All rows are made from the same 11 directions, up to rounding. Whole rows:
In the rows, zero is written as 128.
[[ 97  94 138 104 189 121 131 129  81  90 158 133 142 164 102 105 164 117
  238 156]
 [125 125 126 110 169 111 125 113 121 140 129 124 120 116 122 134 147 130
  125 141]
 [164 123 136 127 167 137 102 136 169 138 135 132 121  77 125 138  98 147
  159 157]
 [178 160 158 146 168 108 193 116 180 137 120 125 120  70 151 172  89 164
   83 158]
 [ 98 126 146 114 125 104 122 113 143 116 112 125 128  93 143 165 174 117
  120 110]
 [163  76 126 127 106 143 116  87 113 160  61 136 126 125 116 101 121 144
  116 116]
 [123  92 155 106 163 125 116  58  96 118 114 125 146 128 136  99 148 123
  143 144]
 [138  99 101 124 155 101 146 139 123 204 126 124  80 136 107 117 106 149
  100 151]
 [119 121 150 127 132 175  69 112 129 113 145 129 155 173 158  87 119 114
  149 152]
 [170 116 159 132 155 125 160  99 162 125  84 130 132 111 152 140 122 169
  108 162]
 [113 121 133 124 120 106 134 123 151 113 156 123 118  98 142 129 128 146
  134 149]
 [117 124 131 140 128 125 153 143 119 146 149 134 114 132 119 132 110 121
  148 126]
 [140 174  96  97 144 103 136 118 123  42 130 106 158 142 131 119 184 160
   93 153]
 [138 113 127 128 101 132 119 152 123  98  61 132 152 140 109 145 153 110
  147  79]
 [133 107 126 151 107 124 160 137 120 176 140 137 101 114 111 125  78 127
  134 116]]

The start of a row, then its end:
[109 113 139 135 115 119 125 160 145 116 134 125 131 144 134 129] -> [115 116 149 125]
[155 206 128 155 111 149 125 140 171 130 163 120 136 106 160 145] -> [ 73 124  50 127]
[161 130 122 124 111 156 109  96 125 132  78 140 136  96 120 137] -> [152 140 117 106]
[115 147 154 124 135 119 147 108 134 104 110 128 142 114 148 162] -> [165 120 113 116]
[115 114 127 111 153  98 130 106 123 155 127 124 108  93 121 143] -> [146 126 118 128]
[162 158  92 137 108 132 147 149 141 131 133 131 113 103 111 137] -> [116 162 108 130]
[103 101 102 130 101 104 123 123  93 182 166 126  96  93  93 111] -> [ 90  98 132  93]
[138 137 121 124  79 132 155 102 104  80  66 138 151 110 115 152] -> [192 138 125  80]
[147 170 141 154 134 180 131 183 138 127 110 158 139 116 108 189] -> [134 103 189  87]
[106  95 106 110 170 127 118 157  84 147 140 139 111 157  80 120] -> [159 115 213 131]
[145 122  81 120 111 140 100 165 135 146 105 131 109 151 106 118] -> [147 155 122 134]
[156 135 125 142 119 143 128 149 153 120 130 125 133 151 140 110] -> [ 92 150 116 152]
[108 118  49 103 146  39 163 145  94 177 197 100  67 105  76 101] -> [105 146  87 146]
[102 153  91 130  53 134  67 165 138 102 153 113 140 141 132 110] -> [118 100  94  90]
[158 107 120 120 148 131 129 111 107 109 122 127 142 134 108  94] -> [113 143 158 145]
[153 142 131 125 145 129 125 109 125 116 118 120 147 123 129 121] -> [113 123 104 126]
[ 85 153 149 124 132  92 115 123 167 127 173 109 122  91 168 153] -> [121 105  80 132]
[163 122  90  93 163 126 105  88  84 137  69 119 137 151 100 103] -> [173 139  85 125]
[138 119  77 133  95 153 129 227 138 119  96 149 107 182  88 141] -> [173 168 194 130]
[160 152 103 129 139 113 132 152 125 120 122 118 137 111  99 136] -> [ 99 115 111 103]
[134 132  98 111 121 104 155 149 130  51 131 120 139 145 116 117] -> [171 177 154 158]
[140 104 131 150 107 116 157 167 175 172 110 129  94 143 144 135] -> [ 91 160  99 150]
[173 110 140 128 145 177 113  89 118 157  67 147 134 138 127 119] -> [142 148 132 137]
[117 102 125 106  78  97 103 120 166  86  58 114 138 120 153 140] -> [189 151  81 115]
[107 126 114 128 112 137  86 142 107 152 142 130 125 120 106 127] -> [118  82 142  85]
[132  89 126  90 165  86  92  94 129 109  97 103 142 121 129 104] -> [146 130 106 143]
[124 119  99 129 112 119 140 160 117 151 117 129 108 157 108 126] -> [135 135 120 120]
[132 159 141 171 111 213 111 155 101 150 184 154 142 166 122 107] -> [ 61  86 187 112]
[182 129 115 103 144 138  85 100 137 101  51 123 156 102 118 133] -> [163 143 103 116]
[133 136 120 136 136 115 146 154 130 140 145 129 116 107 109 144] -> [104 121 140 118]
[162 184 112 136 104 144 109 183 150  53  99 122 176 130 117 155] -> [128 108 124  82]
[ 98 130 140 135 137 133 156 136 104 160 124 136 116 179 135 139] -> [149 110 121 122]
[187 156 133 159 104 155 136 174 193 100 108 128 145 135 149 135] -> [ 75 162 108 145]
[205  93 180 136 166 163 184  65 132  71  87 157 158  78 125 123] -> [126 198 230 179]
[152 164 132 139 145 144 182 141 132  81 144 133 143 168 140 124] -> [134 170 141 174]
[133 145 123 112 140 119 109 114 105 110  79 107 163 184 136 117] -> [150  94  55 100]
[161 162  98 149  88 166 131 213 171  85 113 133 138 197 135 126] -> [129 172 130 151]
[100 101 144 134  94 122 145 122 128 130 122 136 119 126 138 134] -> [143 131 145 120]
[134 139 176 121 221 149  96 125 153 124 148 131 146 123 149 144] -> [120 110 176 168]
[102  70 159 152 122 122 151 142 128 200 132 139  94 147 131 124] -> [ 80 110 152 126]
[126 165 120 114 117 168  86  70 110 110 156 135 142  94 140 116] -> [163 134 121 133]
[125 106 117 127  42 123 155  97 119  81  96 142 130  77 117 135] -> [178 166 152  99]
[151 124 142 160 106 162 135 179 146 115 119 143 142 148 120 131] -> [ 82 122 181 116]
[151 157  90  95 161  94 112 126 109  79  91  90 166 191 125  99] -> [153 122  41 129]
[174 147 107 107 112 152 118 129 172  34  80 135 153 124 142 134] -> [211 218 147 177]
[123 125 117 120  92 118 108  93 169 143 154 126  98  56 153 128] -> [134 174  94 157]
[101 148 154 109 142 148  54 113 187 104 151 124 137 107 185 141] -> [168 136 122 169]
[165  89 108 113  96 130  91  81 126 121  86 123 136  93 117  91] -> [123 154 110 124]
[120 120 122 133 101 100 164 123  99  90 153 123 139 104 103 116] -> [105 117 157 103]
[175 151 102 136 118  86 170 125 166 121 150 106 114  80 132 119] -> [ 67 177  56 158]
[124 151  80  85 173 126  79 149 142 110 141 126 112 117 113 141] -> [213 166 150 170]
[181 170  96 139 154 128 148 131 114 157 146 118 124 123 105 114] -> [ 65 129  73 129]
[138 166 143 126 142 138 137  91 117  83 150 125 158 109 141 126] -> [130 125 125 133]
[137  98 133 144 100 156 111 156 130 121 117 143 135 135 111 117] -> [104 122 193 113]
[145 131 135 134  53 200  44 114 166 130  48 141 150 147 169 129] -> [164 133  79 101]
[148 106 112 135 112 173 153 129  79 133  84 152 130 198 102 102] -> [160 153 168 129]
[167  96 123 124 163  92 126 176 173 110 113 119 125  83  99 141] -> [ 88 145 177 140]
[136  94 125  98 142 116  62  72 137 142 113 113 129  88 137 100] -> [130 132  98 141]
[126 161 119 135  95 173 102 106  89 124 130 133 152 156 129 109] -> [132  97 104  93]
[154 152 102 120 121  71 131 113 151 126 139 106 120  11 107 156] -> [ 90 123  72  93]
[112  96 125 119 149  40 173 147 146 128 150 108 102  75 110 146] -> [101 132 132 132]
[153  93 115 142 101 135 171 137  93 125 100 142 127 148  90 107] -> [113 144 172 113]
[134 139 105 127 158 131 133 144 108 166 143 125 112 166 113 114] -> [114 125 110 141]
[ 72 144 134 100 164  76 113  84 152 129 237 107  99  52 161 128] -> [135 139 111 184]
[117 112  96 121 134 125 119 172  87 122 121 121 136 214  97  94] -> [133 106 146 117]
[128 110 112 124 126 101 124 145 145 181 104 129  93  85 109 160] -> [129 126 109 105]
[144  97 110 121 140  93 142 134 115 138 109 115 122 136 103 108] -> [104 130 117 125]
[123 125 134 114 160 104 132 139 128  90 123 117 145 143 125 130] -> [144 122 144 136]
[117  91 116 139  92 108 102 251 213 101 110 115 118 199 146 125] -> [111 155 147 158]
[119 145  80 105  94 113  56  97 136 145 169 110 112  54 123 110] -> [123 125  70 115]
[144 136  82 114 160 130 162 161  93 125 116 133 116 192  92 117] -> [173 164 147 156]
[129 220  72 145  41 185 154 119  99  86 207 149 124 112 123 118] -> [159 175 124 132]
[162 182 106 120 166 120  91 155 138 114 119 101 158 143 122 131] -> [ 97  91  61 107]
[122 137 147 135 111 164 112 110 128 126 123 140 139 134 147 130] -> [142 122 133 123]
[175 201  88 135 133 194 102 106  98 140 178 147 131  78  96 122] -> [111 134 140 122]
